All groups share one centre, and each spreads out both ways along 14 directions, with some noise.
(in the rows, 128 means zero)
Known rows, each followed by its group:
[114 204 125 112 107 112  97 141 157 139 120 163 173  96 114 149 102 113
  73 183  25]	j515
[127 115 155 113 121 164 136 121 126 142 146 122 121 155 113 103  93 100
 156 168  86]	j515
[ 89 101 147  58 158  78 152 149  98 153 133 127 133 156 112 126 128 176
 107 103  71]	j515
[162 128 133 142 123 136 124 143 146 125 141 156 101 108 113 165 140 134
  90 128  75]	j554
[ 79 112 152 117 139 120  95 175 114 157 143 134 152 141 101 144 136 154
 111 127  95]	j554
[152 168 112 139 143 110  95  95 104 170  81 116 113 152 214 157 101  65
  76 143  98]	j515
[123  76 141 125 113  99 113 166  92 139 112 183 188  99 135 138 136 159
 127  83 121]	j554
[123 136 162 139 153 114 147 119 112 140 176 108 112 123 117 131 180 131
 124 148 104]	j554
[136 105 194 136 123 131 156 130 136  99 146 100 133 118 126 192 115 179
  54 177  49]	j515
[140 101 222  99 116 131 148 145  82 160 156  56 146 141 153 181 121 149
  89 108  79]	j558
[115 129 113  78 223  78 119 116 153  95  36 132  57 143 102  69 102 167
 153 170  92]	j515
[ 92 112 173 110 127 152 120 136 137 106 151 116 140 130  59 126 130 164
 149 158 133]	j558
[ 94 120 103 145 149 123 117 138  80 138 106 124 111 100 152 216 118  95
 145 122 138]	j554
[130 120 141 114 183 131 146 120 103 164 124  43 123 143 182 109  74 151
 144 127  75]	j554
[153  97 167 139 133 135 121 152 150 132 176 106 122  98 123  60 160 175
 170 117 124]	j170
[151 100 155 142 159  72 117 102 100 104 102 154  96 113 137 131 187 137
 133 135 188]	j558
[ 53 162  86 167 156 108 103 137 160 128 160 120 135 102 126  99 178 121
 173 135 157]	j554
[ 93  81 161 112 157  57 105  94 103 112 114 165 163 155 129 147 154 163
  77 145 182]	j554
[116  95 144 114 132  77 139 126 126 104  94 116 129 128 172 144 119 168
  95 128 137]	j558
[150 125  72 105 165 119 160 102 149 113 160 163 104  89 118 172 104 113
 121 104 109]	j170
[127 107 156 102 166  35  97 154 115 129  53 193  94 164 124 137  60 141
 156 176 101]	j554
[ 98 140 102 180 121 135  89 111 112 140 129 135 143 126 157 194 127 118
 103 145 154]	j558
[157 121 132 159  93 176  99 120 135 137 129 141 124 106 134 106 130 146
 132 147  99]	j170
[121 108 122  83 153 126 117 154  98 149 133 155 148  90  72 131 138 163
 173  65 126]	j515
[217 108 141 196 101 161 127 133 145 154 141 134 146 138 204 105 138  96
  92  81 112]	j515
[112  99 137 141 109 133 138 102  56 154 165 106 152  94 163 171 167 153
 126 111 150]	j170
[131 110 181 141 116 117 122 163  78 145 146 160 168  82 104 142 145 117
 183 140 113]	j515
[106 124  58 145 134 138 134  89 161  68 103 135 137  85 149 138 126 155
  86 152 155]	j558
[143 127 147 126 133  90 129 131 138 130 123 130 139 148 143 150 135 143
  88  92 137]	j515
[166  87 154 115 115  88 110 162  85 149  71 171  70 134 137 138 115 145
 167 105 112]	j558
[124  75 132  76 126  78 188 152 124  96  90 127 127 134 148  87 131 161
 131  81 133]	j558
[125 110 171  76 180  69 107 107 103 154 120 159 137 183 108 130 117 123
 111 120 145]	j515
[142  85 246 112 181 138 131 127  89 112 113  95 144 130  88 106 129 159
 132 198  90]	j170
[ 92 107 170 162 160 138  96 154 130 138 103  43 114 176 169 169  89 114
 156 111 174]	j515
[165 129 156 132 183  92 112 120 142 119 138 113  99  92 151 175 126 132
  95 146 112]	j170
[136  86 203 114 117 128 134 159 106 137 140  87 145 113 138 148 114 174
 130 121  84]	j558
[ 88 139 150  79 132  90 106 171 139 154 144 112 133 150 117 165  70 115
 145 116 119]	j170
[119  83 109 125 147 136 179 111 128  89 117 119 158 102 161 137  81 157
 109 150  93]	j558
[144 114 112 146 149  75  79  88 166 122  67 160  82 195 196 132  89 136
  60 161 140]	j515
[115 104 123 100 112 110 132 168 120 123 113 141 101 109  94 110 170 181
 157  78 128]	j558
[197  66 109 163 210 158 212  43 148  80 190 123  80 106 126  62 192 142
 150 115 161]	j170
[155 104 126 169 140 151 102 125  96 136  96  87 100  88 198 171 118 133
 129 130 131]	j170
[121 153 143 109 140  98 139 134 107 175 135  83 148 155 177 138 144 126
  67  92  71]	j515
[130 108 160 128 152 119 111 122 123 123 126 164 124 137  91 144 113 143
 135 163 116]	j558
[ 79  72  90 120 153 164 141 132  93 106 133 139 152  86 100 181 153 142
 124  91 152]	j554
[129 126  91 138 141 102 126 135 114 136 126 164 124  82 148 140 131 113
 155 120 116]	j170
[152 136 184 148 158  87  68 153 173 126  87 132 140 149 153 127 110 147
  58 164  87]	j170
[104 126 128  96 147 122 167 170 102 162 119 110 157 151 146 148  92  93
 123  81  65]	j170
[138 135 116 113 134  63 119 105 107 133 123 176 134 101 132 156 167 161
  88 110 133]	j515
[150  79 193 128 119 102  85 125 135 108 115 125  59 142 118 129 121 193
 162 164 173]	j170
[124 105 112 142 163 115 115 150 147 132 117 128 112 125 139 127 133 154
 140  85 128]	j558
[143 105 155 143 141 105  94 143 120 142 112 142 120 125 143 160 121 149
 119 119 115]	j558
[130  93 132 119 152 115 107 141 148 115 125 119 121 114 137 132 100 165
 137 120 141]	j170
[124 156 136 142 146 128  91 102 184  97 123 131  94  95  96  71 109 158
 198 207 125]	j554
[146  52  93 134 206 137 152  65  86  88 102 141  91  93 137 127 155 175
 114 152 147]	j554
[129 165 152  74 112 115  87 128 141 110 103 153 117 103  50 181 105 173
 118 148 120]	j515
[118  89 159  96 201 116 123 110 138 125 122 100 158 164 128 130  86 182
  72 136 102]	j554
[116 112  86 131 141 125 119 113 166 104 110 150 105 123 128 157  85 208
  88 156  79]	j558
[109 114  74 107 139 112 192 129 105 155 123  86  76 154 186  88 131 117
 172  72 107]	j558
[112  94  89 150  80 181 109 128 145 122  86 143 158 136 145  64 132 208
 101 116  94]	j170
[ 88 131 141  88 111 140  91 138 123 132 127 161 103 139  59 219  44 103
 183 152 130]	j170
[133 117 120 122 138 127 121 112  73 155 158 141 149  70 127 176 167 145
 123  96 126]	j515
[179 135 151 156 101 104 134  99 122 107 125 176 135  89 149 216 136  80
  99 119 147]	j554
[130  97 189 188 135  91  35 192  49 161  91 224 164  91 123 240 123  54
 153 159 141]	j554
[117 114 134 143 109 149 105 123 130 127 134 124 130 119 135 143 140 140
 124 124 144]	j554
[121 111 146 111  98  89 139 138 137 135 121  82  81 147 172  79 166 185
 134  98 132]	j558
[107 109 139 128 199 121 136 117 133 129 151 109  86 174 108 121 152 135
  99 158 110]	j554
[109  96 129  87 161 114 110 174 191 121 138 108 174 137 127  98  72 174
 106  91 117]	j170

New rows, each followed by its group:
[150 116 122 129 141  96 162 121 159 107 112 158 126 162 142 119 112 115
 108 108 135]	j515
[127 141 148 133 186  75 122 116 120 158 141 165 140 164 134  84 139  92
 113 180  89]	j554
[156 106 131 165  90 114 114  90 120 138 132 201 117 157 141 128 155 131
 117 128 145]	j170
[135 124 117 119 161 105 127  90  85 157 121 123 117 135 175 160 135 114
  92 119 123]	j515
[121 116 123 193 130 152  91 171 166 122 114 113  73 108 123 106 153 155
 203 110 135]	j170
[106 145 108 120 185  81 111 154 154 133  95 101 144 120 151 147 136 176
  73  79  99]	j515
[112  97 179 123 136 130  82 130 120 113 114 161 169 115  80 166 106 177
 110 167 117]	j170
[ 47 135 152 104 133  97 145 136 129 117 146 105 134 153  98 147 114 131
 158 156 137]	j515
[164 156 160 144 105 136 128  92 162 108 126 114 108 139 141 151 118 131
  70 179 100]	j515
[ 68 121  97 130 103 100 151 154 116 140  91 171  97 190 105 153 135 135
 157  74 111]	j170
[160 123 130 132 116 108 161 176 140 113  98 131 141 109 137 158 122 152
 117  59 105]	j515
[128 122 140 134 112 132 119 124  81 150 139 158  98 116  96 139 157 145
 164 150 107]	j558
[102  99 152 133 130 152 169 118  91 132 113  96 109 173 118 136 153 154
 130 111 103]	j170
[151 120 129 188 144 147 124 153 130 143 157  95 107  97 162 178 164 136
 106  92 102]	j554
[ 77 123 154  63 103  95 130 203  83 171 119 136 123 123  86 125 112 144
 204  98  68]	j558
[113  94 135 125 189 114 136 122 104 146 136 116 131 149 138  87 138 147
 134 141 109]	j554
[128  53 143 145 180 212 114 104 102 119 142 115 148 126 105 113 130 124
 142 145 153]	j554
[ 38 121 130 130 170 129 154 146 110 130 182 108 214 115  96 148 132 127
 150 127 130]	j558
[136 109 145  82 107  69  91 129 120 138 160 194 162  89 115 141 105 163
 123 148 132]	j170
[ 82 104 110 110 133 114 141 133 122 123 115 125 127 149 131 125 120 131
 153 103 152]	j554
[176 110 175 159  65 138 181 121 153  78 169 171 151 123  98 165 121 113
 122 143 144]	j515
[139  87 174 142 138 103 128 138 119 117 116  93 172  93 201 149 111 147
 102 128 119]	j558
[166  95 228  64 190  94 122 145  90 119 101 111 100 107  85 169 150 115
 142 100 143]	j558
[ 80 114 124 137 210  78 145 101 106 106  68 108  96 176 153 180 118 110
 117 139 157]	j170
[123 125 130 157 176  62 120 159 180  88  84 105  13 120 127 136 174 210
 139 120 116]	j170
[116 107  82 108 148 160  99  57 121 140 106 122 176 134 175  47 100 166
  89 166 113]	j554
[125 124 105 152 130 126 129 147 108 143 114 151 122 102 142 160 133 114
 146 103  96]	j170
[ 65 106 127 103 120 122 100 174 134 154 138 107 147 153 119 112 136 200
 106  99 103]	j554
[162  93 140 160 137 118 118 123 119 123 119 157 129 117 150 149 130 125
 134 113 157]	j515
[ 76 140  95 147 153 141 138 130 148 132 159 120 157 115 141  94 127 102
 148 149  94]	j515
[128 101 160 139 170 110  94 141 123 123 117 188 151 128  84 157 104 121
 144 150 125]	j558
[ 97  97 197 177 149 103  63 190 144 147 105 113 158 163 162 134  97 127
 142 142 127]	j515
[111 102 150 125 157 115 158 131 133 105 144  88 118 123 119 145 150 181
 123 110 130]	j515
[130 103 184  90 118 107 174 114  64 125 130 108 129  83 144 122 119 143
 161 186  70]	j558
[134  69 172 147  90 154 122  97 116 125 147 185 143 184  80 130 141 162
 133 121 155]	j170
[112  43 145  91  94 145 150 119  85 170 189 155 128 181 135 135 100 146
 114 121  91]	j515
[ 83 132 171 110  85 169  93 121 131 136 215 125 158  94  57 160 141 177
 123 181  98]	j515
[117 113 176 150 132 141 122 129 116 120 136  86 113 124 130 157 128 139
 149 154 135]	j515
[124 145  74 107 146  73 182 142 147 110  85 166 118 130 135  71 127 116
 156 102 101]	j515
[ 81 129 137 150 115  74 160 190 143 130 151 123 194 134 148 145 145 129
 126  65 134]	j515
[123 114 172 134 134 144  97 138 112 130 118 118 161 100 119 141 125 164
 111 159  92]	j170
[117 114 128 112 121 146 104 100 135 110 101 128  81 150 114 168 101 144
 104 165 136]	j554
[153 128 155 127 139 127 132 137 132 134 119 112 132 132 133 139 125 137
 103 110  98]	j515
[111 116 160 150 175 107  98 156 162 117 101  98 131 143 140 129 114 153
 122 129 125]	j515
[136  80 193  97 153 125 138 134  38 152 109 118 134 122 125 175  85 129
 161 149  96]	j554
[156 112 170 179 106 112 184 185 154 124 164 119 184 145 146  95 163 110
 149  44 148]	j515
[165  68 204 118 181 148 167 121 115 118 149  90 143 139 123 138 105 136
 122 125 101]	j558
[129 121  83 173 165  69 110  97 125 118  93 191 137 114 183 105 147 105
 128 149 160]	j170
[163  94 220 143 132  60 121 130 106 115  90 152  93 151 141 109 146 161
 132 190 113]	j515
[151 104 153 128 173 118 137 114 104 115 126 104 124  74 146  97 147 155
 136 167 108]	j170
[170 132 110 133 164 135  80  88 173 125  81 129  38 142 158 155  58 145
 103 170  78]	j558
[115 118 124 148 137 125  98 127 135 139 121 117 133 133 159 117 126 146
 125 130 132]	j554
[136  90 139  77  84 149 122  95 115 145 153 150 168 157 133 106  75 142
 110 138 133]	j170
[129  92 175 115 161 128 124 139 112 146 135  99  90 161 109 169 108 166
 137 114 106]	j558
[135  92 143 133 155 130 104  98  79 183 177 115 136 142 156 111 177 124
 140  83 172]	j515
[ 95 165  95 128  98 166  94  79  75 175 129  97 137 108 181 122 124 110
 120 182  98]	j554
[141 123 158 118 158  90 124 185 193 129 130 142  67 180  91  93 111 175
 126 132  55]	j554
[128  95 151 125 126  55 152 163 117 137  97 166 141 185 172 135  99 114
 109 104 109]	j515
[129 143 105 106 144 129 130 140  94 151 118 142 129  82 132 165 121 100
 133 107  75]	j558
